The same things were measured in two ways. Each way mixes the same 12 hidden numbers, adds some noise and spreads widely along 7 directions of its own, which tell nothing about the thing.
Some things both ways: the first way, then the second way.
-14  25  31  -1  44  -7  -20  20  -4  -8  -5  12  1  -18  15  14  7  -4  -6  16  -18
-19  -26  -8  -17  -3  -1  -2  2  18  3  -5  8  -7  12  -9  0  -9  -20  -6  13  16  -6  -18  -1  5  -27  1  23

9  -4  5  -3  6  -18  17  12  17  16  -4  -11  5  -31  36  12  -8  1  0  -19  -10
-9  -2  -7  -9  -5  -5  12  1  -1  3  -2  16  -9  15  4  -18  -2  1  -12  -16  3  -6  -4  -2  15  9  -7  19

-18  17  19  -25  4  -23  -10  37  -5  -1  -19  -8  3  -1  -14  15  7  1  21  -7  -11
-1  -3  10  -15  -3  12  18  41  1  9  -2  5  7  17  -14  1  1  16  -20  3  0  17  -7  -25  12  -13  7  10

-20  -18  10  -17  10  8  5  -4  -27  -14  -2  7  2  17  3  -30  -5  36  13  3  3
26  0  6  22  -3  21  4  -5  11  10  -12  -16  -7  6  3  8  12  2  8  16  -5  8  31  7  -1  3  -13  -5

0  -18  -16  -3  -10  8  24  -6  -7  -4  4  2  7  6  12  -19  -3  22  3  -16  10
11  6  6  -5  9  -5  -10  -9  -3  5  -6  6  -6  -7  -4  6  -3  -3  -2  -2  -2  -7  5  1  1  -6  -3  1

-22  -19  -4  -9  13  -2  -13  10  4  1  22  8  19  -10  25  -18  6  21  13  -5  -4
12  4  20  6  2  0  -17  -2  -8  6  -9  -7  2  -18  -5  6  14  14  15  -5  0  10  5  -2  -8  14  0  -15

-4  10  4  -12  3  4  -15  14  -5  -2  -2  10  19  -13  9  -5  -8  -4  13  5  -7
-2  -6  -8  -9  -6  -9  -7  -14  -1  -1  14  20  -1  -6  -1  -4  -19  -7  2  1  7  -17  -25  13  5  -10  2  -4

-3  5  4  0  -9  0  9  -6  -6  1  11  -4  -11  -2  -4  -1  -12  9  -1  -2  -7
7  4  16  9  -6  5  1  2  -6  7  3  -4  1  3  -7  -12  11  8  3  -1  -15  9  10  4  1  26  1  7

0  14  0  3  8  -4  -10  -8  -4  -9  0  3  13  -7  18  -4  6  1  -6  4  2
7  0  5  -8  -3  4  -3  -7  -1  -13  -16  4  -5  1  1  -14  -16  -18  -10  -9  -3  -9  6  -20  5  -18  -15  9

4  -19  -7  -15  -7  0  14  12  14  -2  -5  1  14  -2  -2  -13  -3  11  12  -12  8
4  18  -1  0  4  -10  -5  -11  -8  10  5  17  -6  -8  -2  -10  -15  -3  -5  -2  -14  -1  12  4  7  2  -2  -1

-1  -12  4  0  14  -3  5  7  9  -8  -1  6  7  -16  22  -13  0  3  2  -2  8
-13  9  -9  -1  -1  2  9  11  -3  15  3  6  10  -6  5  -12  14  24  -19  20  1  11  0  -11  9  -18  8  -14

17  -1  12  13  -8  -4  12  15  10  10  16  -4  -10  -18  10  8  -8  -3  -13  -14  -4
-9  -2  5  -7  -2  -11  13  9  5  20  15  21  2  9  -17  2  -6  -6  -5  11  -17  -8  4  -7  5  6  -1  12

15  18  -2  2  19  1  -4  3  12  11  -12  1  14  -7  5  8  10  -17  1  9  5
-17  -21  -6  -20  5  4  4  -10  -9  14  4  3  -9  11  9  -6  1  -6  -2  10  10  -3  -2  -6  16  -5  6  12

-20  10  5  -19  22  0  -5  2  -27  -15  -15  15  7  9  -12  -10  -2  12  5  5  10
20  -17  15  -5  8  -5  -14  -5  -7  20  3  8  -15  7  -4  8  -20  -16  4  -7  -10  10  7  13  0  14  5  18

-10  21  -2  -11  -7  -10  16  -4  -19  -7  -8  4  -3  3  4  7  -11  2  5  -11  -1
4  -2  11  0  -5  14  12  7  15  -2  -23  7  -15  18  -16  1  -12  -13  -10  -2  7  -4  9  -19  9  -19  -14  12

-8  7  -5  2  -11  3  30  -28  -1  3  7  1  -25  3  3  -3  -21  13  -13  12  19
-3  -19  -9  1  -11  12  8  4  4  6  12  -7  11  10  4  10  2  3  12  6  21  -22  -19  24  7  -8  8  1

4  0  -6  -1  -9  3  11  -6  -9  -1  -3  1  4  -2  20  -11  -10  5  -2  -1  10
6  -4  -6  0  -5  27  15  11  -1  5  -10  -11  8  4  11  3  14  26  -10  19  15  7  4  -12  4  -19  -3  -20

-2  11  -3  -1  -1  4  10  -8  1  6  3  10  3  0  6  0  -8  7  -7  12  9
9  -6  0  18  -7  4  -13  -27  -13  5  12  -12  2  -17  8  6  -3  -4  36  3  20  -26  -1  35  1  1  -4  -20

4  21  -9  -1  -2  -11  -14  -5  12  -1  0  -2  4  1  -15  21  -1  -16  -6  8  0
-5  -1  -8  3  -9  3  -12  1  -5  6  4  0  10  -5  19  -12  -2  12  5  -17  16  -7  -9  14  18  1  15  -9

2  8  1  13  6  -2  2  10  -17  0  -2  15  15  -12  -6  4  4  -3  4  2  -6
-2  7  2  -22  7  -6  -3  20  -11  -2  3  -2  14  -10  2  -15  24  16  -18  4  -28  32  -5  -29  2  3  8  9

7  8  6  14  -8  6  22  -7  -2  8  7  -15  -22  18  -11  14  -16  -10  -8  2  12
-5  -13  -4  3  -10  1  17  8  -1  15  10  5  0  14  6  -7  9  6  3  2  4  -2  0  4  12  10  -6  8

3  -3  -1  -9  6  3  -11  8  -7  -3  -2  3  12  -2  8  -7  -3  -1  12  -2  -9
0  9  1  -1  4  1  -3  -7  0  3  -4  8  2  -3  -1  0  11  5  -12  17  -5  3  1  -9  1  -9  4  -6

2  20  -15  -4  -8  -4  11  -4  -11  5  -13  13  10  -4  -7  20  -16  -11  7  7  -1
4  -6  -9  3  -4  14  5  9  7  5  -9  -10  0  4  7  0  8  8  3  3  7  10  5  3  5  -5  -3  1

-6  -14  3  9  6  -15  22  -1  15  1  0  -19  -24  -3  -1  10  -8  -2  -3  -4  8
15  6  13  7  0  -1  -6  7  -7  2  -6  -3  0  -1  -3  -1  3  0  0  -12  -6  7  5  4  0  5  -2  10

5  0  -15  6  5  4  -1  -7  -4  8  5  3  9  4  1  -5  8  9  -7  2  7
14  10  23  -4  12  -1  -16  -14  -27  0  2  -8  3  -13  -3  4  18  2  10  6  -13  6  12  -8  -8  13  -1  -3

3  -11  6  2  6  -2  4  4  8  2  5  -2  -1  -17  22  -5  -13  -7  7  -2  1
3  -15  -4  0  -2  -3  0  -10  9  16  -5  14  -18  7  1  -3  -21  -13  4  -9  -5  -1  4  13  3  14  -3  13

4  -2  7  1  9  -4  -8  6  5  5  6  -7  5  -23  15  -1  -5  -5  3  -8  -10
5  -8  0  -21  0  6  -5  -4  0  -8  -4  8  -3  9  5  -10  1  1  -16  -4  -4  4  -13  -13  9  2  4  9

-6  7  6  -1  6  2  -7  14  -16  -8  3  15  23  -9  8  7  -15  6  -6  -2  -22
3  -5  3  5  -7  0  -13  -3  6  0  -11  9  -3  -3  -7  0  -19  -13  6  -1  1  6  -1  5  -11  -2  -5  3

-9  23  -6  -25  -4  0  -17  0  -20  -12  -1  27  16  17  -8  -4  -4  13  -2  6  2
-9  11  -5  -2  0  -8  -9  -2  -10  15  3  15  7  -10  9  -13  -7  10  -6  -8  -10  6  4  1  4  12  15  -7

-4  13  -3  -1  4  -9  16  -3  1  4  0  1  -10  19  -5  14  -6  -2  -15  1  22
1  1  8  -11  5  -19  -14  -6  -25  3  3  16  3  -8  3  -1  -15  -13  5  -23  -6  -6  -7  -3  -2  7  2  9

-9  -2  24  -4  3  3  3  17  -9  -7  -6  -8  11  -2  5  -13  6  18  15  0  -12
9  -6  6  20  -13  7  4  -9  6  6  10  -7  -3  -1  -7  2  -5  -9  19  10  14  -26  4  20  11  -16  -13  -7

1  13  2  18  0  1  3  -7  -18  1  6  -9  -8  -2  16  18  -20  -13  -10  4  -11
1  -15  4  0  -10  -5  5  13  3  -5  -4  8  9  10  -6  7  4  -7  -4  2  8  -5  -22  -3  -11  -11  -6  12

Other things, the second way, with their names:
<212>: 5  13  1  16  -11  -12  -7  -11  -14  -1  12  9  12  -12  9  -8  -2  -6  13  -9  -3  -16  -3  7  5  1  -6  -11
<319>: 9  19  7  5  2  0  1  11  -4  2  7  4  16  -2  -17  17  0  1  -3  19  -5  -8  5  1  -7  -18  -2  -3
<390>: -5  12  7  2  1  -15  -5  -4  -12  4  -1  11  6  -8  -5  -11  0  -11  -2  2  -27  8  13  -10  -12  10  -5  11
<828>: 22  -18  15  -6  10  -8  -30  -30  -13  8  0  3  -11  -3  6  10  -17  -25  14  -11  -8  -9  4  19  -9  20  6  14
<618>: 5  -9  11  7  -7  -19  -18  2  -13  8  18  4  11  -15  -7  -1  -14  -9  12  -9  4  -14  -21  26  -6  -5  7  5
<223>: 7  0  0  -7  5  -6  0  6  5  12  5  0  -8  -3  -1  -13  22  19  -11  0  -14  19  -4  5  10  15  5  11
<322>: -11  -2  -4  -13  2  1  -7  8  -6  13  4  6  5  -2  6  -16  4  16  -13  1  -5  18  -7  1  8  9  22  4
<297>: -10  15  -4  -9  2  -1  19  8  5  5  6  17  -9  11  -17  -1  5  5  -6  9  -1  2  1  -9  17  -3  -8  7
<541>: -5  14  -1  16  -11  -6  -7  2  2  6  8  8  18  -8  3  -3  11  8  8  0  -5  -3  -7  10  4  7  12  -12
<505>: -2  -8  14  -6  2  3  1  -6  -15  12  -7  17  -4  8  -9  12  -15  -4  1  2  6  -3  1  -7  -10  8  2  -1
<389>: 11  -3  15  -5  -5  -1  -2  4  -12  1  11  -4  -2  -10  -7  -14  0  12  5  -12  0  -2  -12  5  9  6  -3  -1
<317>: 3  -1  -26  -17  1  17  11  -9  1  -3  -3  -5  -15  7  23  -34  11  23  -19  1  1  16  4  1  24  7  -8  5
<471>: -7  -8  -32  -6  3  7  0  -11  10  16  3  -7  -2  2  23  -5  -2  -1  6  4  2  -11  15  23  16  -1  6  7
<153>: -6  7  12  9  4  -8  2  14  3  22  7  0  4  -5  -21  11  12  -2  11  17  -19  15  12  1  -3  5  5  7
<863>: 7  7  -1  -5  4  0  9  -6  -4  5  2  14  -6  7  -2  9  -5  -8  3  2  -10  -3  7  -10  9  0  -8  2
<248>: -7  -2  -11  -24  11  3  -11  -5  5  11  0  2  -12  8  10  -18  1  5  -8  -15  -13  10  6  7  25  24  21  24
<454>: 8  3  8  1  9  0  -27  -11  0  -1  -10  -11  4  -9  -4  13  6  -8  12  0  3  -8  5  17  -9  1  8  7
<22>: 7  16  8  7  3  -7  -3  1  -12  0  -3  4  3  -4  -5  -1  8  -5  2  0  -14  10  9  -5  -4  2  -8  6
<347>: -4  4  3  -7  -1  -1  8  4  -7  8  9  11  -7  6  -9  -3  -14  -2  8  -12  5  -8  -2  5  19  3  -1  7
<313>: -7  5  -13  14  -4  15  19  -15  6  15  -1  -3  -15  4  0  -5  6  9  12  16  16  -10  21  17  14  0  -14  -9
<405>: 5  3  6  3  -1  7  7  14  1  11  2  -4  8  4  -4  8  13  7  6  8  -11  8  11  -7  5  4  1  0
<191>: 7  15  3  3  -2  -13  0  -7  -9  -3  14  9  -3  -5  -8  -19  7  -1  -6  6  -13  -1  0  8  3  4  -14  9
<506>: -16  2  -17  13  -16  18  20  6  13  9  -7  0  1  11  11  -14  12  17  -4  9  18  -1  6  1  19  -9  -2  -10
<254>: 12  9  3  4  -5  0  6  -6  3  -17  -8  5  -3  0  -7  -7  9  -12  -9  19  -11  6  4  -22  -7  -20  -29  4
<498>: 13  -4  12  1  0  -6  -12  -8  -10  3  7  -5  -2  -5  -2  -7  -6  -11  8  -9  -7  -9  5  16  0  7  -4  14
<528>: 8  -32  7  -10  5  11  1  12  -6  34  10  -8  1  14  10  15  2  11  4  -1  5  4  -4  15  12  14  26  8
<231>: -9  -4  -8  -21  5  -16  1  13  4  9  14  18  0  9  -3  0  4  -4  -11  0  -7  6  -17  -5  17  -6  7  22
<688>: -1  -17  0  -2  -2  12  10  25  7  26  -1  -4  1  9  0  13  -2  6  5  6  6  11  7  -5  14  -11  7  1
<658>: 5  20  -1  -9  4  -17  -8  -7  -9  -8  0  17  -5  -12  -5  -16  -12  -10  -7  -12  -22  5  3  -8  1  2  -11  11
<62>: -16  10  -7  0  -7  -8  3  -4  -3  0  6  7  3  0  8  -25  6  0  -7  -10  6  -18  -5  1  24  -8  1  8
<649>: 8  2  -6  6  -10  -7  -8  4  -4  -4  3  7  11  -5  10  -11  -10  -5  -6  -7  -1  -3  -8  7  0  -12  -4  2
<361>: 12  2  15  -3  2  10  -7  20  -11  -5  -12  -7  14  -2  -1  3  14  14  -20  9  6  14  -8  -19  -4  -27  5  -5
<90>: 23  10  4  2  -4  6  -13  -7  -16  -10  8  -13  4  -11  13  -21  2  10  2  -15  0  -7  4  13  14  2  -6  -5
<48>: 6  6  1  7  -7  12  3  18  3  5  -5  -5  12  8  6  -6  10  11  -13  7  1  7  12  -8  9  -11  0  -1
<660>: -3  2  -5  3  1  -2  -7  3  -6  12  7  0  11  -5  2  6  2  3  2  11  6  -2  -3  15  0  -11  11  -1
<32>: 2  -6  1  -7  1  -3  4  7  7  14  9  15  -1  9  -12  13  -3  -1  -4  14  -2  -1  -8  3  3  -4  4  6
<726>: -4  2  -23  5  -11  -1  -1  2  8  3  14  2  8  -6  11  -14  4  10  3  7  3  1  -10  19  10  -4  -1  -5
<555>: -11  -6  -10  -6  -6  2  -6  -10  2  3  6  13  -3  7  8  -5  -2  2  6  -5  15  -6  -18  12  18  5  13  -2
<592>: 5  -18  1  -9  0  -2  4  -1  -16  22  19  1  4  -6  8  -3  4  21  1  5  2  -4  -13  15  1  14  10  -7
<639>: -7  -15  -12  2  -15  -1  6  3  3  7  5  8  -3  1  4  -12  -13  2  12  -15  6  2  -18  19  4  13  0  4
<395>: -14  7  -9  -7  -5  6  16  8  12  4  -1  10  -5  8  -11  -11  2  6  -7  15  0  4  8  -10  9  -5  -12  5
<749>: -1  32  -6  18  -8  -9  -1  -6  -12  1  3  9  7  -19  6  -22  -4  4  1  -4  -11  -1  14  1  5  -5  -10  -15
<340>: -8  6  -15  -3  -7  -4  10  -8  -11  9  8  14  -12  -1  16  -36  -7  13  -9  -16  0  3  0  7  23  12  -4  1
<458>: 5  -2  -3  -25  4  -6  -4  -7  -5  -11  16  13  4  5  -5  -4  -13  -13  -13  -2  -12  -17  -25  2  9  -9  9  18
<418>: 1  -11  11  -2  -5  -9  0  14  -6  12  6  8  5  2  -5  -5  -5  -3  -6  -4  -4  1  -9  -1  0  -2  3  13
<630>: 20  9  15  10  1  -8  -16  -2  -6  6  17  5  18  -10  -13  20  -6  -8  4  14  -12  -16  -7  17  -8  -12  12  -7
<162>: 11  -5  17  -2  0  0  -14  -8  -15  -11  -8  -5  3  1  2  -9  11  -9  -2  0  -10  11  2  -9  -12  11  -6  15
<241>: 31  28  6  -10  6  -6  -13  -15  -5  -22  -13  20  -9  -8  -8  -12  -32  -19  -11  -24  -41  5  14  -12  -9  14  -18  12
<682>: -23  -16  -15  -6  -5  17  15  13  17  20  -10  -1  -11  18  1  -2  -2  7  0  6  24  4  5  4  19  -9  5  9
<218>: 23  16  3  -15  10  13  -16  -2  -10  -22  -13  -9  10  -10  9  9  11  8  -7  -3  0  2  -6  -21  7  -25  2  -13
<215>: 13  2  4  -1  -3  6  5  2  13  -5  -3  4  -1  10  -14  10  4  -7  -4  17  -7  -3  2  -6  -3  -9  -13  8
<864>: -3  9  -13  -5  -1  -1  9  -3  5  1  6  3  -6  -1  3  -12  6  5  -1  -2  4  -10  -2  3  23  -10  -8  2
<707>: 3  0  -14  -20  5  13  -1  -14  15  -11  -11  0  -11  2  3  -1  -4  -4  -7  4  9  -14  -5  -7  19  -26  -4  1
<777>: -11  2  19  18  -8  -9  5  -11  -6  31  19  16  -14  1  -20  -5  -4  2  22  3  3  -9  8  23  10  30  3  -4
<805>: 32  -7  11  2  6  6  -19  -9  6  3  -1  -7  -5  -4  -7  22  -13  -16  16  3  -8  -3  5  15  -3  -5  0  3
<88>: -7  4  -4  20  -8  -4  0  6  6  17  4  -2  1  -13  -6  -6  10  15  11  8  9  8  -1  25  -1  0  0  -8
<470>: -13  -1  -3  -5  -13  1  9  3  -4  -10  -6  6  -11  9  -2  -33  -11  -5  -6  -20  15  -5  -7  -1  16  -5  -15  20
<667>: 6  22  12  14  -5  11  3  11  -10  1  -9  -15  8  -8  0  -21  26  26  -4  -2  -10  18  19  -7  1  14  -3  -6
<475>: -4  4  -3  -8  8  -6  -7  10  -2  8  8  -2  19  -10  -4  12  13  4  -5  21  -9  2  -7  -2  -5  -19  14  0
<136>: -8  -11  -13  -25  1  1  2  19  10  3  -2  8  1  10  1  -6  0  3  -14  -2  -9  19  -14  -10  7  0  9  21
<590>: -8  -16  -6  -7  -5  10  10  19  12  15  -17  8  -13  14  4  -4  -1  9  1  -17  2  32  -5  -9  11  17  7  10
<689>: -9  -3  -12  -14  1  -1  6  9  8  9  -7  18  -14  12  -3  -12  -21  -8  -13  -10  -7  15  1  -2  11  1  1  23
<429>: 4  -6  4  -2  -2  8  7  14  5  6  -19  3  -4  13  2  -2  5  6  -12  -11  0  12  2  -11  2  6  1  12
<582>: -20  -5  -28  -18  -5  -10  5  5  11  -5  10  12  3  8  12  -11  1  -9  1  -18  2  -9  -29  5  28  -6  9  21
<281>: 16  8  0  8  -7  4  -18  -4  -8  -7  -2  -3  18  -9  13  -3  -14  -2  1  -16  -1  -13  -5  14  -1  -6  11  -7
<419>: 9  10  0  -10  3  -4  -4  -8  -8  -5  7  -2  1  -12  3  -21  13  10  -9  0  -19  5  -1  -3  5  8  -4  4
<574>: 14  -7  -1  -5  -6  16  18  -4  4  -3  9  -1  -1  18  1  10  1  -8  9  8  0  -19  2  -6  18  -5  -13  2
<388>: -1  -18  11  14  -11  2  5  3  8  29  12  1  -10  7  -13  -1  -13  0  14  -2  16  -19  -1  34  14  6  7  7
<266>: 5  11  3  9  -10  16  16  23  -3  3  -12  -9  6  2  7  -18  17  26  -10  -5  -1  20  13  -17  11  -1  -8  -7
<534>: -13  9  11  1  -1  -6  -10  1  -10  0  0  3  12  -9  -6  -6  12  0  2  3  -3  1  -6  -8  -2  -3  10  0
<271>: 16  -4  1  10  -3  10  21  27  11  21  13  -5  11  6  -9  21  12  12  -9  38  1  4  3  -2  5  -37  -5  -10
<878>: -11  -1  -7  -7  0  -4  -2  -8  -7  8  10  4  -1  -9  4  -14  8  10  -3  10  8  -1  -12  6  11  -9  5  -5
<125>: 2  -2  0  -5  4  21  -1  0  1  0  -18  -11  -2  6  7  -3  13  6  -9  15  1  18  15  -16  2  -8  0  1
<13>: 12  -11  2  -6  -7  -1  -12  -8  -13  0  10  6  1  -3  12  -9  -9  3  8  -17  3  -1  -16  10  8  13  3  -3
<654>: -4  12  0  7  -6  12  5  5  -9  2  -2  -4  9  -3  5  -14  10  20  -4  1  3  7  0  0  7  1  7  -11
<93>: 22  10  -4  -6  11  8  -2  5  -2  5  -3  -7  5  -5  7  7  13  18  -15  12  -10  9  8  -3  2  -11  2  -6
<216>: -4  8  4  3  -1  -8  6  8  -16  15  5  7  17  -11  1  -6  12  18  -13  13  -11  4  1  -8  -10  -1  5  -10
<814>: 8  -12  -6  9  -6  22  7  14  14  9  -10  -21  -1  10  6  6  11  9  6  7  21  0  11  12  11  -15  -6  3
<507>: -11  9  -6  21  -12  -3  6  3  -5  15  10  3  5  -5  3  -10  14  17  13  0  9  1  -2  22  7  13  3  -10
<468>: -8  1  20  -1  -3  -11  -19  -2  -15  -2  1  11  12  -8  -16  7  -10  -14  14  -8  0  -8  -13  1  -14  6  9  5

Some of these things the first way, each followed by its name:
3  0  -4  11  -6  -3  9  3  -10  4  4  1  -2  4  -11  2  -1  3  -1  1  3 | <405>
-5  -19  5  1  5  0  -11  15  21  -2  8  -19  -12  22  -21  -2  9  -6  13  14  14 | <658>
-12  -14  18  -8  -7  -8  13  18  7  -2  -3  -26  -10  21  -11  0  -1  6  22  -6  1 | <266>
1  10  -1  20  7  -7  14  -14  11  -1  3  -11  -37  5  -12  24  -6  -13  -21  15  17 | <814>
-13  -17  1  -10  32  -5  -23  5  12  -8  -2  6  14  -10  16  -15  15  21  -1  16  3 | <660>
-3  4  8  -7  9  -4  4  4  -5  -5  -10  4  9  -9  19  -12  0  8  3  2  7 | <340>
10  -1  -2  2  -1  -9  7  15  -7  11  -9  -3  2  2  -3  6  -2  -8  4  -4  6 | <863>
1  2  1  -2  -2  -4  -6  16  -2  6  -6  -4  14  -3  2  10  -4  -2  15  5  -19 | <507>
5  -1  -15  6  -2  8  -31  4  11  3  16  -5  7  5  -7  0  13  -5  2  20  1 | <395>
7  -5  25  8  4  -5  14  17  10  -1  -3  -25  -3  6  0  4  12  11  1  -10  -13 | <62>
28  8  -3  9  -15  7  31  -4  9  7  -4  3  -14  11  -18  17  -14  -2  -17  6  10 | <471>
3  -2  -2  -15  0  -14  -2  12  25  14  -5  -1  25  -17  7  11  -9  -10  20  -6  -5 | <212>
-4  -14  -7  -11  12  -4  -5  4  21  -1  2  10  24  -30  14  -13  1  9  11  -5  -4 | <322>
-6  7  -6  5  0  7  -12  -7  5  -10  4  -4  8  0  -7  3  -2  -8  5  16  1 | <618>
2  -10  -11  -8  0  -2  8  -6  24  5  7  1  -6  -4  -22  -5  5  10  5  0  9 | <248>
19  19  1  8  -14  10  2  3  -19  4  0  1  5  -14  24  -2  -10  -9  -4  0  -6 | <592>
-6  -1  7  -3  13  -9  -3  12  -7  -11  -14  -12  11  -4  7  3  3  2  5  -10  -11 | <361>
-10  3  -12  0  21  -7  -15  -11  -2  1  6  17  16  -25  18  -8  0  6  -7  8  2 | <555>
-14  -21  7  -13  23  -4  -6  12  14  -5  1  10  7  -8  8  -18  9  19  12  11  6 | <475>
-2  10  -6  -2  1  0  -16  3  0  0  2  0  18  7  -9  5  7  -2  11  7  -15 | <534>
-3  15  -17  -10  -13  1  -1  -9  25  7  -6  -21  9  13  -15  16  0  -15  23  11  2 | <470>
-25  -22  11  4  25  -10  14  9  10  -3  8  11  -19  -6  -3  -10  3  15  5  11  16 | <153>
-11  10  -6  -3  0  1  -7  12  -32  -3  -5  4  -1  23  -18  -4  12  16  1  9  2 | <297>
15  0  -16  12  -10  -8  21  1  17  6  -7  -4  -4  -14  -12  23  -16  -24  -3  -4  7 | <689>
15  2  -20  4  -2  3  7  -10  7  5  -3  1  10  -3  -5  7  -7  -11  0  0  1 | <125>
1  -28  1  15  8  3  -2  3  1  1  15  -11  -3  -15  16  -14  -2  12  -4  -2  -6 | <215>
-6  -2  -29  2  11  10  0  -41  9  3  13  8  11  -8  11  -6  -13  0  -3  10  13 | <162>
6  5  -6  -5  11  -21  -29  18  13  3  -4  1  1  -23  8  16  9  0  -14  8  -9 | <319>
0  -4  6  -8  4  -5  15  5  12  5  5  10  2  -4  9  4  -12  6  0  -3  1 | <390>
-33  -15  -6  -14  14  -2  -2  5  -30  -7  -7  21  34  -2  15  -25  -3  21  35  4  -1 | <590>
-14  -6  -17  -8  -10  3  -2  -20  -7  -9  9  0  5  12  2  -19  4  24  9  8  4 | <667>
-16  -8  -19  9  11  0  1  -22  4  1  2  8  3  4  -11  -11  7  1  15  29  23 | <582>
-1  15  18  -15  -6  -10  16  26  -23  -9  -18  17  20  4  -1  8  -9  19  1  -11  -15 | <749>
4  11  -8  -3  1  11  -4  -11  -9  -2  -7  1  -4  6  -6  -8  -1  -4  4  19  12 | <317>
4  8  -1  11  8  0  -17  3  9  0  5  5  0  -13  -12  15  -7  -19  -3  22  -3 | <726>
-7  -10  3  5  2  5  -3  7  8  0  7  -9  -10  15  -26  1  -3  -6  13  14  6 | <136>
-4  -5  20  -11  1  3  4  10  -6  -7  4  -2  -6  10  22  -15  -9  14  3  -2  2 | <216>
-6  23  -10  -2  13  1  -23  -2  -20  -9  -7  18  22  3  5  1  15  9  -5  19  -6 | <682>
-17  -16  21  -15  21  -12  -2  12  25  -6  -2  -8  -2  -6  5  0  -8  3  9  4  5 | <649>
14  7  0  17  4  3  12  7  8  5  -2  -2  3  -20  9  9  -4  -17  -4  -2  -4 | <878>
